Every row belongs to one group in each of 4 separate groupings. Each group adds its own fixed numbers to the row, and there is some noise. The rows also spread widely along 15 directions, which tell nothing about the answers.
Known rows, each followed by its group in each grouping:
[ -7 -17 -11 -20 -12  -8 -13  11  21   7   2   4 -13  32  12 -12 -15   9
  19   2 -20 -23   0   3   9 -64 -20 -20 -17 -28 -13] -> sagu guni (0) pezun
[-12  27 -13  11   2 -24 -20   3  30  24   9 -13 -28  -4  13   5 -24  15
  10  -1  24 -14  -3  -7  17 -22 -16 -14 -25 -29 -15] -> sagu reb (1) foden
[ -2 -38   8 -39  -1  11   1  36  14   1  -9  10   6 -14 -34 -37 -40  19
  33   9 -23  19 -35 -20  11 -22  -1  -6  15  16   7] -> zubab duset (2) meb
[ 24   1  -4 -18  -7   5 -20  -4  -8  22   6  42 -26 -29 -41 -10  14  17
  40   7 -28   1   9  -9  42  29 -20 -29  -3 -21  -9] -> zon Ranat (1) lapi
[  9   8 -18  25 -18   0  11  42  -3 -26 -13  -9 -24  58   8  22  -5 -10
  20 -20   2 -12 -24  -4  19   6  16  16 -27  15 -28] -> nepep reb (0) sev
[-20  -4   8   5   5  -4 -14 -16 -18  -7  26 -37  12  19  12 -15 -15  18
   5 -20 -10  -1 -14 -33 -24 -23   7   5   9  33   0] -> zubab zafo (2) sev
[-21 -39  21 -11  -5  -3  20 -23 -19 -36  -5  13  18 -14  26 -34 -19  -5
 -20  12 -12 -15  -4  11 -14 -20  -1  -4  21   8  18] -> zon Ranat (1) pezun
[-28  10 -25 -21 -14 -12 -41   4  23   9  23  10 -37 -41  -7   2 -28 -13
 -14  20 -19 -18   0  12  32 -12 -14   2 -22   9 -22] -> nepep guni (0) befav
[ 19 -30  10  20   1  -6  -1  44  41  25   3  16  -6  -7 -14  -8 -41  39
   5 -19  13  -4  -8 -13  26 -15  -2 -47  -7 -41 -10] -> sagu duset (1) foden
[ 16  32 -24   3  27  25  16 -28   6  20  28  30 -23 -14   7   0  42   1
   4  11   9 -16   4  -3 -19  12  -4 -27 -18 -20 -17] -> zubab zafo (2) meb
[-14 -13  -9 -13 -14 -17  24  11  14  12  -6 -11  18  -7  18  11 -25   6
 -32   6  -6  10  -8  39   9 -51   4 -15 -20 -35   8] -> zubab zafo (2) befav
[-15  14  -9  31 -21  -9   6 -16  -1  15  20 -19  24 -24  15  35   7  -7
 -21  -8 -13 -13   7   0  -5  -8   3  -4  16 -23  21] -> sagu Ranat (0) lapi
[-13  25  -4   6 -26 -10 -26 -26 -33 -32  -2 -24 -25  12  18 -13  14 -23
   1 -10  -4 -21   9  -4  -5  12 -20  19  -6  16  -6] -> zon duset (0) sev
[-10  12   2 -14   8 -31  -6 -19  38  46   5  -1  -1 -27 -12  29   0  -3
  22  29 -14  -3  19  39  35  21 -19  42  16   7  -2] -> zon guni (1) pezun
[  1 -36  -3 -36  -8 -42  -7   4 -20  14  11  -3  39  30 -28   7  10   8
  34  12 -10  29   8 -15 -22 -42   5  45  13  21  25] -> zon zafo (0) foden
[ -1  32  -3   4  19  36  20 -24   9  -8 -16   2 -12 -15  18  -4  -5   0
   4  14   3 -24 -25 -14  -6   4   3 -15  31   5   2] -> zon reb (0) befav
[ 22   1   5  11   1  21   7   1  -9   3  -1  -4  24  14   3  13  -1   7
 -35  -8   2   3   3   0 -17 -16  20 -13  30   1  14] -> zon reb (1) sev
[ 10  19   8 -14  -3  24 -14 -31 -20 -24 -10 -43  -3  49  31 -30  12  13
 -34 -16  -9   5  19  22 -27 -31  -6 -20  -9  -3  -9] -> zubab duset (2) lapi
[-18  24   9   5  25   5  20 -35  18  -7  -1 -41  -7 -19  25 -15  -9  14
  -4   3  -1   9 -13  17   9  15   0  -4 -11   5  -7] -> zon guni (0) foden
[  3   0 -22 -27 -12   8  10  -2 -20  -6  15   7   9  21  -7  18  24  -9
  11   6 -47   6  -7  11   5 -20  13   7 -14  14  -2] -> nepep guni (2) meb
[ 25  26 -11   3   3 -28 -17 -18 -35   9  -9  30 -20  21  -8  10  38   4
  34  22  32 -22  16 -24 -23  27   1  43  33  43   0] -> nepep guni (0) meb
[-16  23 -22   6 -20  -4 -28 -19 -28  -8  19   3 -24 -43   2 -15 -16  11
 -11 -12  -6  -8 -17 -39  16 -17  -7 -46 -23 -24   2] -> zon Ranat (0) foden
[-13  44   8  24  -2  17 -10 -39   0  -5   0 -64  -5  19  27   9   7  -3
   2 -25 -17 -20   5  -4  -9   7 -14   4  19   1  -8] -> zon Ranat (0) befav
[ 16 -14  23  -1  37 -37  39 -25  -2  15  -5 -13  28  14  21  -9  11  34
  -1  12  44  28   3  23 -22   0  12  16   1   1  11] -> zon duset (2) sev
[-17 -39   2  -7 -43 -51 -15  36 -19 -21 -13  -5   5  16  13 -18 -29 -10
 -30  -4  25   1  11  17 -12 -38 -10  22 -22  -9   5] -> zubab Ranat (2) pezun
[  4  49  -8 -19  31   7   4 -31  -1  18   8 -57  10  -2  -6  -2  27  24
  16   5  26  57  -8 -11 -21   5   8   5 -15   1  11] -> zon Ranat (0) lapi
[-13 -21  19  22 -19 -21  -1 -10 -18 -16  -9   3 -17  -8   8 -19 -32  37
  42 -18 -52 -29 -19 -14  58  19  -8 -24   8   6 -10] -> sagu guni (0) lapi
[  1  13   5   5 -21 -31 -10 -12 -10  33   9 -31  18   5 -14  31  19   0
  20  -8  -6   3  27  -1  -4   5 -12  26  18  -9  17] -> nepep zafo (1) befav
[ 27  15 -14  -2  25  10  18  -9   8  26  15   6  12   3 -12  26  32  17
   0  11   6  25   3   8  -2   8  19  -1  -5  -5  -1] -> zon reb (0) lapi
[ -3   3 -18  -3  -1  12 -26  34  23  -3  21  -4  -7  21 -13  21 -10 -16
  -1  -3 -13 -12  -1  -7 -10  -6  11  28   6  38 -21] -> sagu guni (2) befav
[  4  11  -8  11  -4 -44   9 -12   5  47   3  13 -10 -14   6  21   0  27
  23   5   4 -19   0   3  29 -11 -12 -16  -8 -41   0] -> nepep guni (2) meb
[ -2  -1  10 -15  16  18 -18  11  55  15  -9  -7 -20  -2   8 -29 -38   4
 -20  10  24 -18   5  10  -6 -35 -23 -21   8 -23 -12] -> zon reb (1) pezun
[ 24 -15   6  14 -18  -7   6  36  22   3 -37  23 -30  27  -3  -1 -29  12
  25 -13 -14 -37 -10  13  49   5 -18 -15   4 -24 -27] -> zon duset (2) meb
[ 22 -15 -17 -61  -7  11 -17  13  -9  12  14  12   7  -4 -48 -11  21  10
   4  17 -32  56  11  22  11 -16   1  -2 -26   3   1] -> zubab duset (0) befav
[ -5  19  13 -27   0  -1 -18 -19  29  15 -24 -32 -14  -7   5 -17 -27  19
  -8  13 -21   9   7  47  34  -1 -21   0   5   2 -11] -> zubab duset (2) lapi
[ 25  11   3   7  22  -4   9   1   1   7  -2 -16  -8  35  13 -17  23  18
  -2 -11  51  15  15   4 -32  -8  -5 -11 -27 -32 -12] -> zon Ranat (1) meb
[  9 -15  15  26  21 -13  10  30  38  -4 -22 -22 -11  65  19   7 -34  18
  15 -11  16 -16 -12  15  13   2   9  34   9  34 -35] -> zon guni (0) sev
[ 13   7 -12 -41   7  23 -29  19  55  16  -6   2 -20  -3 -21 -12  -9 -17
 -37  33   3  21  31  59   1  -4 -15  19  -7  10 -21] -> zubab Ranat (0) foden

New rows, each followed by its group in each grouping:
[ -9 -24  -5 -24   2 -13  -6   6   6   2  20  13  13  -8 -15   0  -3 -10
   4  16 -10   9   0   6  -5 -13   3  30   5  23   4] -> zon duset (1) meb
[-16 -22   7  -2  -8   0  -9  34   3 -20  19 -17  -9 -28 -19 -36 -24   4
   3 -15  16  28 -16 -25  -3  11   1 -13 -33  -2  -4] -> nepep Ranat (1) lapi
[  5 -16  -6 -27  12   7  25   5  35  29   8   0  11  16  -3   7  -8  15
   9  10 -27   6  -8  22  11 -45   0 -18  -9 -21  -5] -> nepep zafo (2) meb
[  3   2  -1  14 -27  28  13  15 -23 -26  -3  -2  -2  17  -7   2  22 -23
  27 -21 -30 -13  -3 -11  -6  21  -5   0   5  -5  -3] -> zubab Ranat (1) befav
[ 45  -8 -10 -17   1  47   4  35  -4   3   1  35   2  30 -35  -7  20   4
  20  -3   3   9  -5 -39 -28 -23  13 -32  11 -12   6] -> nepep reb (1) foden
[ 10  -1 -12  21  19   1  -5   3  15  35  46  29 -19 -62 -30  -5  12  22
  14  -5  11   5  -3 -31  16  37  -4 -34 -21 -29 -14] -> zon Ranat (0) meb
[ -8   5  14   5 -12  -9 -21  -4  38  47   8  -7 -10 -35 -22   2 -14   6
  44  -1 -19 -26  14 -14  26  15 -39  -6  30 -26   6] -> sagu zafo (1) pezun
[-12  13  -3 -11  -2  -9   8   7  -4 -20  -9 -58  -9  36  20 -24   0  11
  17 -13  23  26 -16  -7 -16 -30  -2  -5 -48 -15  -4] -> nepep guni (0) lapi
[-26  -8   7  10 -19 -12  13 -14 -20 -46 -18 -17  -8   5  38 -15 -23 -13
 -17  -2 -17 -17 -13  25  16   2  -1  11  -7  17  -5] -> zon Ranat (0) sev
[ 20   8  -1  -5  12  41  22  33  48  14  -4  -5  -4  10 -17  -2  17 -24
  20   4  15   9  -1  11 -20  14 -12   5   3 -16  -6] -> zubab duset (1) sev
[-15 -35  13  -6  26  10  48  10  41   0  14 -27  28  11   9   7 -21  13
  12  -6 -40  14 -25  29  17 -15  15   1 -11   0 -13] -> zon guni (2) befav
[  0  -7   3   0  -1  11  -5  20  30  12   8 -15  -6  19 -16  11 -16  12
  27 -13 -49  -1  -9  14  38  13   0   8  -3  17 -29] -> zubab guni (2) lapi
[-19  18   8  12 -15 -18 -20 -25  -9  34  28 -51  19 -34  -8  16  -5  20
   2 -24 -20  12   4 -20  12 -11 -11 -17   5 -34  19] -> zon reb (1) befav
[-23  10  -5 -34 -10  11 -12 -21   9   6  30 -22  10 -40 -29   9   6 -16
  16  13 -64  20  -4  13  25  23  -5  22   3  30   6] -> nepep duset (2) lapi
[ 10  -5 -14 -28  -3   2  20  12   2 -14   2  28 -21  -9  -8  -3  21 -18
 -15  27 -11  24  12  62  27  26   3   8 -52  -1 -19] -> nepep reb (1) meb
[  8   4 -17  15  12  20  47  38  22   7   9  -5  24   5  -6  39   7  -3
  14  -6   2  14 -30  -8 -10   2  31   3  -1  -3   3] -> sagu guni (2) befav
[  6 -53   7   8  25  12  10   9   5   2  46  24  22 -15 -16 -17 -12  38
  -1 -13 -15  14 -17 -33  -4 -12  24 -34  -2   2  -6] -> zon Ranat (0) lapi
[ 31   4   3  21  -1 -10 -16  24   4  24  -8   8 -13 -19 -24   1  -6  23
 -18  -7  35   9  12  -8  11  27   1 -11   5 -15  -4] -> zon reb (0) meb
[ 12  -4  10 -13  16 -23  22 -18 -22 -16 -20 -12  14  46  22 -12  22   4
  -3  12  30   7  12  20 -41  -9   7  36   7  24   6] -> zon zafo (2) meb
[  8 -18  14 -26 -16 -19 -10  15 -13 -19 -18   6 -14   2 -26 -24  -4   0
  27   9  -2  13   2   9  19  38  -8  31  -3  36  -6] -> nepep duset (2) pezun
[ -5  -9  12  14  13  19   8   4  41  14  -3  -8   2   9   1  -1 -27  11
  22  -1 -13 -27 -15 -12   2  -1  -3   9  44  22  -8] -> zubab zafo (0) pezun
[-13   2 -22  -1   0 -28 -15  -1  23  49  35  -9  20 -23  -4  27 -23  31
  -6   2  -5   8 -13 -14  12 -58   6 -16  -3 -24  12] -> sagu duset (0) meb
[ -1   2   9  -8   8 -45   9 -32 -16  12  -2 -11  18  -3  12  15   3  24
 -17  19   1  29  17  56  18  13  12  36  -3  23   2] -> zubab duset (1) befav
[ -8   0  -7  -4  -4 -19  -5 -21 -50  -8  33  -6  13 -24 -10  -9  35  -3
  12  -1   7  22  -1 -35 -29  11   7  12  -9  15  22] -> zon guni (0) sev
[ 11  -1  -3  10   4 -26  16 -25 -18   8  -6  27  -2   9   3  14  12  21
  25  15 -14 -10   2  13  23  24   9  21  14  26  -5] -> zubab zafo (0) foden
[ 36   1   3  -2   0  -9   7  17   1  46  -2  -9  31   1 -19  11  23  24
  -8  -3  34  25  21  -8 -37 -21   3 -14  17 -40  30] -> sagu guni (2) meb
[ 33 -24  10   5  15   9  13   3  20  24   2  14  34  16 -18  27  11  17
 -19  12 -17  14  21  34   0  17  24  28  45  33   1] -> zubab duset (0) lapi
[ 12   4 -10  16 -18  12 -17  16   4 -16   9   8 -24  42  -6  13  23 -35
   9 -18 -15 -34  27   1  -7  16 -16  20  -4   5 -27] -> zon zafo (1) foden
[ 27 -16   3  30  10  16 -17  21 -14 -29  15  10 -10  68  17 -15   4  13
 -22 -29  26 -24  16 -20 -43 -13  16  -7   1  21 -28] -> sagu Ranat (1) meb
[  9  33  -7 -13   7  -6 -26 -41 -12  10  32  -2 -35 -20  -2 -17  40   0
  -9   7  12  13  34  23   5  33 -20 -11 -45  -9 -19] -> nepep duset (1) sev
[  5  63  -9 -11  16  13  -3 -51 -32  12   2 -40   4  19   8  13  30  23
  32  -5  -8  12 -10 -27 -14  -9   6  -4  14   8  10] -> zon guni (1) befav
[ 20  51 -24   9 -10  24  -7   0 -17   2 -19  15 -20 -16 -16   7  16  -6
  24   2  24 -13 -18 -51 -12  15  -2 -15  26 -10  14] -> zon Ranat (0) foden
[ 18 -14  -6  31  18   1  17  28  23  10  26  -8  20  30   0  31  23  -4
 -21 -14  29   7  14   3 -35   2  23  21  -5   0 -11] -> zon guni (0) lapi
[ -8   1 -20 -23 -13   9 -20  36  17 -13  10  16 -29 -32 -22 -15 -14 -31
 -10  17   6   4  -4   4   3  16  -7   9 -23  18 -10] -> sagu zafo (2) sev
[ -2  -3  -2  -2 -18 -17   3  16 -23   1 -16  26  -2 -45 -24  -5 -13   6
  32  10   8  -3 -27 -42  11  15   1  -3  24   1  24] -> zon guni (2) lapi
[-11 -26  -5 -15 -16 -39  11  44  15  10  -3  16  -4 -31 -41   5 -14 -12
  58  21   4  19 -26  -9  31  28  -4  45  -6  20   8] -> nepep duset (0) sev
[ 17 -38 -29 -31   1 -13  28   6   5  31  24  56  19  10 -13  27  24  13
   3  27 -37  15   9  43  21 -43  12 -11 -28 -27  -6] -> zubab zafo (0) befav
[-31  -1  18  18  15 -31  -4 -20  22  16  15 -43   6 -12  21   1 -47  33
   0 -11  -3  -7 -20  -6  24 -11   1   3   5   8  -8] -> zon reb (2) pezun
[  8  22  -8 -13   6  -8  -2 -26   2  31  -2  13  -2 -42  -3  -3  22  -1
  -9  26  32   1  18   4 -20  -5 -18 -12  11 -38  19] -> zon Ranat (0) befav
[-16  22   1   1   5 -13   6 -23  -5 -22 -20 -29 -25  21  34 -21 -18  17
  15   0   9 -10 -20  -2   5 -13  -2  -2 -15  11 -11] -> nepep guni (0) foden
[ 23 -30  16  -8 -19   5  -1  55  25   0 -31  10  -6 -16 -24 -25 -35  12
 -20  -1  11  16   6  24  22   9  -7 -19   0 -21   2] -> sagu duset (1) meb
[ 26   4  15  29  12  17  38   1  12  17  -6  -5   5 -26  -8   9  -1  32
  -4 -19  -6  13 -10   7  32  45  13 -39   1 -27  -3] -> zon zafo (2) lapi
[-32 -17   0   1 -27 -16   1  10  -5 -27  -1   3 -12 -36  -7   0 -22 -29
  16   9 -40 -13 -17  11  39  39  -5  37   4  38  -3] -> zon guni (0) sev
[  3  24 -25 -20  17  13 -13  -7  12  16  31 -18  -5   7   6   1  19  -4
 -28  11  26  19   7   0 -37 -37   8  -7 -27  -3  -4] -> nepep guni (0) sev
[ 12 -17   4 -15  16  18  25  -3 -15 -37 -11  24   7  37  16 -21   2   1
   5  13  16 -14 -20 -17 -38 -18  22   9  24  43   3] -> nepep duset (2) pezun
[ 28  -2  14   7  42  13  31 -13  18  20  -6 -12  19  56   8  -1  17  36
  34   1  12   7  -4  -7 -29 -13  12   5  26   8  -3] -> zubab reb (0) foden
[ -9   2   3   4  24  21  42  -4  25  -2   6 -49  33  39  19  21  -2   6
  10  -9 -17  14 -25   5 -15 -30  22  12   7   5   0] -> zon reb (0) befav
[-11 -19 -14 -14  -2  13   5   3  10   4  38  29  -8 -35  -7 -15  18 -15
   0  10 -19  -1   7   8  -3  -7 -11 -25 -33 -31  -7] -> zubab guni (1) lapi
[-18   6   5   8 -11  -8   4  -1  23  10  -6 -50  -8  10  22  -8 -17  12
   0 -17 -20  -3  -3  26  20 -22 -19 -12 -23 -32 -13] -> zubab guni (0) meb
